The groups are shells around one centre, one inside the other: the same stretched ball of 5 dimensions in 8 sizes.
Some rows, each with its group after it:
[ -5   4  14 -13 -17   4  -6 -10   4 -19  -3 -23  19  10   3 -10 -16]
K586
[ -7  -8   3   0  -9   3  -7   0  12 -25 -18 -32  48  18   9   6 -13]
K25
[  6   7   5  -5 -49 -12  -8 -18  20 -36 -19 -36   7  25  12  16 -13]
K586
[  7 -28  11  12  18  16 -15   4  20  -4 -24  12  44  -8  -2  -2  15]
K705
[  2 -22  11   6   9  13 -25   4  16  -9 -22  13  33  -3   3  -8  16]
K586
[ -9  -4 -19  -9 -15 -15  28  -5   7   3   1 -23  30  16   8  17 -24]
K25
[-37  14 -22 -41 -40 -22 -22   0 -15   2  13  11 -21  28  28 -25  -9]
K878
[-33   8 -21 -25 -24 -16   6   2  -7 -11   5 -36  32  33  21  -1 -32]
K366
[ -4 -21  -3 -14  17   5 -11   3   0  39   7  68 -11 -23  -1 -28  26]
K705
[ 21 -22  -5  26 -13  -6  19  -8  38 -23 -35 -36  56  13   2  47  -7]
K358
[-33  -9  -3 -37  27  11 -19  12 -26  41  27  61  -5 -16   4 -59  10]
K19
[-24   7   5 -28  -9   3 -13  -1 -11  -7  10 -10  16  12   9 -29 -17]
K19
[-31  -5  -4 -10  -1   4 -20  12  -2 -26 -14 -36  64  28  18  -9 -18]
K366
[ 20 -11  -6  -8 -14 -12  25 -19  15  33   8  40 -28 -18  -7   6   8]
K28
[ -5 -10 -23   1 -19 -18  22  -3  17  -6 -13 -29  40  22  12  31 -19]
K25
[-37  -7   0 -33  31  14 -12  14 -26  29  24  32  22  -8   3 -53  -5]
K28
[ 28 -25   8   7  13   7  20 -13  22  30  -2  42  -1 -31 -17   4  16]
K705
[ 25 -27  11  16   4   8  -6  -7  29   3 -23  27  15 -16  -7   9  23]
K366
[  3 -23 -16   2  18  -3  36   0  11  31   3  15  32 -11  -5  13  -6]
K25
[ 23 -14 -30  14 -38 -32  49 -18  36   4 -17 -20  15  14   6  62 -14]
K878
[ 20  -7  12  -7 -16  -1   7 -20  15  10   1  23 -19 -14  -8  -4   6]
K586
[-28 -16   5 -24  34  18 -26  15 -17  26  12  47  20 -14   2 -52  12]
K25
[-25 -16 -21  -2   2  -6  -4  14   6  -9 -16 -21  62  24  19   9 -12]
K358
[  7 -37 -10  12  41   8  31   7  15  37  -4  29  48 -23 -11   9   6]
K366
[-18   9   1 -30 -31  -7 -28  -7  -6  -5   6  13 -20  13  15 -28   0]
K19
[-41   0 -11 -42  21   4   3  10 -31  39  36  33   7  -6   5 -50 -13]
K878
[-38  -5 -12 -17   4   1 -12  15  -9 -12  -4 -26  59  25  18 -14 -21]
K366
[-23   1  -1 -20 -28  -5 -48   3   0 -22 -13   6   3  24  24 -23   8]
K28
[-28 -10  -1 -31  33  13  -3  10 -22  40  27  45  11 -17  -2 -49   0]
K19
[-30  -4   9 -18  -3  11 -50  11  -6 -24 -12  -2  32  18  18 -34   3]
K586
[-37  -9 -21 -36  12  -5 -20  15 -22  42  22  64 -12  -5  15 -46  14]
K358
[ -6  10  12 -21 -38  -4 -30 -13   4 -23  -5  -5 -13  15  12 -19  -2]
K705
[ 22 -27  -6   0  16  -1  32 -10  15  51   9  58 -11 -34 -15   2  16]
K358
[-46 -13 -18 -30  25   4 -23  23 -23  28  14  38  26   4  16 -44   4]
K28
[ 26 -24  21  10  22  18  17 -11  20  17  -6  21  22 -30 -20   0   8]
K878
[ -2  11 -18 -22 -54 -29  13 -20   8  -1   6  -7 -26  20  14  12 -15]
K705
[ -6 -18 -29 -15   7 -15  31   0   0  52  17  47  -5 -13   2  -1   2]
K28
[-13 -19 -12   9  -7  -3 -18  11  18 -25 -32 -23  61  26  19  16  -1]
K358
[ -8  -9   7  -4 -16   4 -38   2  12 -25 -23  -2  23  15  14 -10  10]
K19
[-44 -14   0 -28  41  20 -28  24 -25  21  14  31  41  -5   8 -56   2]
K878

New rows. What belongs after each?
[ 26 -29 -21  12   1 -14  42 -11  28  40  -5  38   2 -20  -7  32  11]
K366
[ 19 -12  16   6   1   9  22 -15  20  -4  -8 -18  33  -8 -12  12 -13]
K358
[ 32 -12  -8  21 -36 -19  42 -23  42 -19 -26 -45  32  14  -1  61 -19]
K358
[  6  -3   2  -7 -37  -9 -20 -12  18 -16 -16   4  -9  12  11   3   8]
K586
[-21   5  16 -33   0  12 -22  -3 -16   6  17  18  -3  -3   2 -48  -5]
K28
[ 15   1  -7  -8 -47 -21   7 -22  20  -3  -7   3 -24   9   8  17  -1]
K28
[-29  -2 -10 -37   2  -2 -17   5 -20  33  23  52 -19  -6  10 -46   7]
K25
[-45 -13 -22 -25  21   1 -15  23 -18  21  10  23  38  10  18 -32  -3]
K705
[ 21 -14   6  15 -27  -5  -4 -13  34 -27 -32 -20  25  11   4  29   3]
K586
[-19   4  -6 -35 -16  -8 -17  -4 -12  22  19  43 -32  -1  10 -36   6]
K586
[ 37 -15   1  16 -18  -9  45 -25  35   3 -13 -15  15  -8 -12  42 -10]
K28
[-23 -26  -1 -13  46  19 -14  18 -10  34   7  50  33 -19  -1 -39  15]
K28
[-25 -16 -10  -1   3   2 -26  16   6 -17 -22 -12  57  22  19  -3   0]
K28
[ 26  -6 -15   7 -49 -27  29 -25  34  -7 -16 -16  -5  13   5  46  -8]
K28
[-40   0 -27 -24 -18 -15 -16  12  -9  -6  -1 -11  30  33  28 -10 -14]
K28
[ 21   7   6  -8 -48 -15  13 -29  21 -13  -5 -14 -20   7   1  16 -11]
K358
[ 10 -17 -28   2  -6 -20  56  -9  18  30   4   0  21  -2  -2  36 -17]
K705
[ 18 -10 -21  11 -32 -24  43 -17  31  -4 -15 -32  26  16   5  52 -20]
K586
[ 13 -18   2   7   7   3  29  -8  19   8  -7  -9  37  -8  -9  17 -11]
K25
[-24 -15   0 -31  47  17  10   9 -24  57  36  58   9 -31 -10 -53   0]
K366
[-30 -18 -21 -16   4  -5 -33  18  -4  15  -6  42  14   9  22 -23  19]
K366
[-30   7 -31 -37 -28 -26   7  -1 -13  23  21  18 -18  17  20 -14 -13]
K358
[ 29 -29  -4  16   3  -3  26 -11  30  22 -14  27  12 -19 -10  25  13]
K28
[ 14 -11 -16  -9   0 -13  60 -17   9  44  21  18  -3 -18 -12  15 -16]
K358
[-25 -14  -4  -1  -3   4 -38  15   7 -30 -28 -18  58  27  22  -5   1]
K358
[-11 -26 -27 -10  24  -7  25   9   0  51  13  48  16 -15   1  -5   6]
K705
[-25  -4   5 -30  -1   7 -45   6 -13   9   7  45 -12  -1  12 -50  18]
K28
[-12  -5  14  -9   3  13 -13   0   2 -18  -7 -22  43   8   3 -16 -13]
K705
[-42  -2  -5 -35  15   8 -25  15 -24  15  17  23  19   5  13 -49  -5]
K25
[  2   6  15 -12 -29   1  -8 -16  10 -25  -7 -25   9  12   3  -4 -14]
K28
[-30 -10  -5 -25   5   4 -44  13 -12  12   2  47   0   2  16 -44  20]
K28
[  1 -16 -19 -11  14  -9  49  -6   2  48  21  27   8 -18  -8   5 -12]
K28
[-36  -4 -18 -36  22  -1  17   9 -25  43  34  28  14  -6   4 -36 -17]
K366
[-10 -24   9  -3  30  19 -21  11   3   9  -9  28  38 -12   0 -25  14]
K19
[ -6  -2 -21 -25 -13 -18  30 -11  -3  40  24  31 -22  -6   2  -5  -9]
K19
[-21  -4 -31 -25 -19 -23   5   1  -4  26  12  29 -12  10  17  -7  -2]
K586
[ 25 -16  -8   6 -22 -14  21 -18  27  13 -10  18  -8  -7  -2  25   8]
K19
[-14  -4  -7  -3 -13  -5   6   1   9 -23 -14 -45  56  26  12  14 -25]
K358
[ -8 -22 -31  -2   6 -14  26   5   9  31   0  20  26   0   7  15  -2]
K586
[ 25 -25  -4   7   7  -3  30 -12  22  33  -2  36   2 -24 -12  15  11]
K19
[  2  -1  -2   2 -41 -12  -8 -10  23 -38 -27 -42  29  30  16  24 -13]
K25
[ -5  -7   5   8 -32  -2 -36   0  23 -53 -40 -43  48  34  20  15  -2]
K366
[ -9 -14   9 -25  30  15  -1   0 -13  45  25  62  -9 -31 -11 -46  11]
K586
[-24  -7  12 -13   8  15 -34   9  -4 -18 -10  -8  43  11  10 -28  -3]
K586
[-24   0 -23 -34   0 -13  24  -1 -16  42  31  29  -8  -3   6 -20 -15]
K28
[  5  15  -7 -16 -54 -23  26 -26  13 -15   3 -38  -7  22   8  21 -31]
K366
[ 16   7  18  -8 -36  -3   7 -26  17 -22  -6 -28   0   7  -3   7 -17]
K366
[ -9 -25 -11   6   9   1 -13  12  14  -2 -22   7  48   8  12   6   9]
K586
[  0  -1  18 -19  -1  10  -6 -11  -2   8  10  16  -3 -12  -6 -28  -2]
K19
[-35  -7   6 -36  30  18 -26  13 -26  29  23  47   8 -13   3 -63   6]
K586
[ 11  -8 -13   7 -46 -21  -6 -12  30 -25 -30 -17  10  25  17  34   2]
K705
[ 12 -10  15  12 -17   6  -8  -9  27 -38 -30 -39  46  14   3  18  -8]
K358
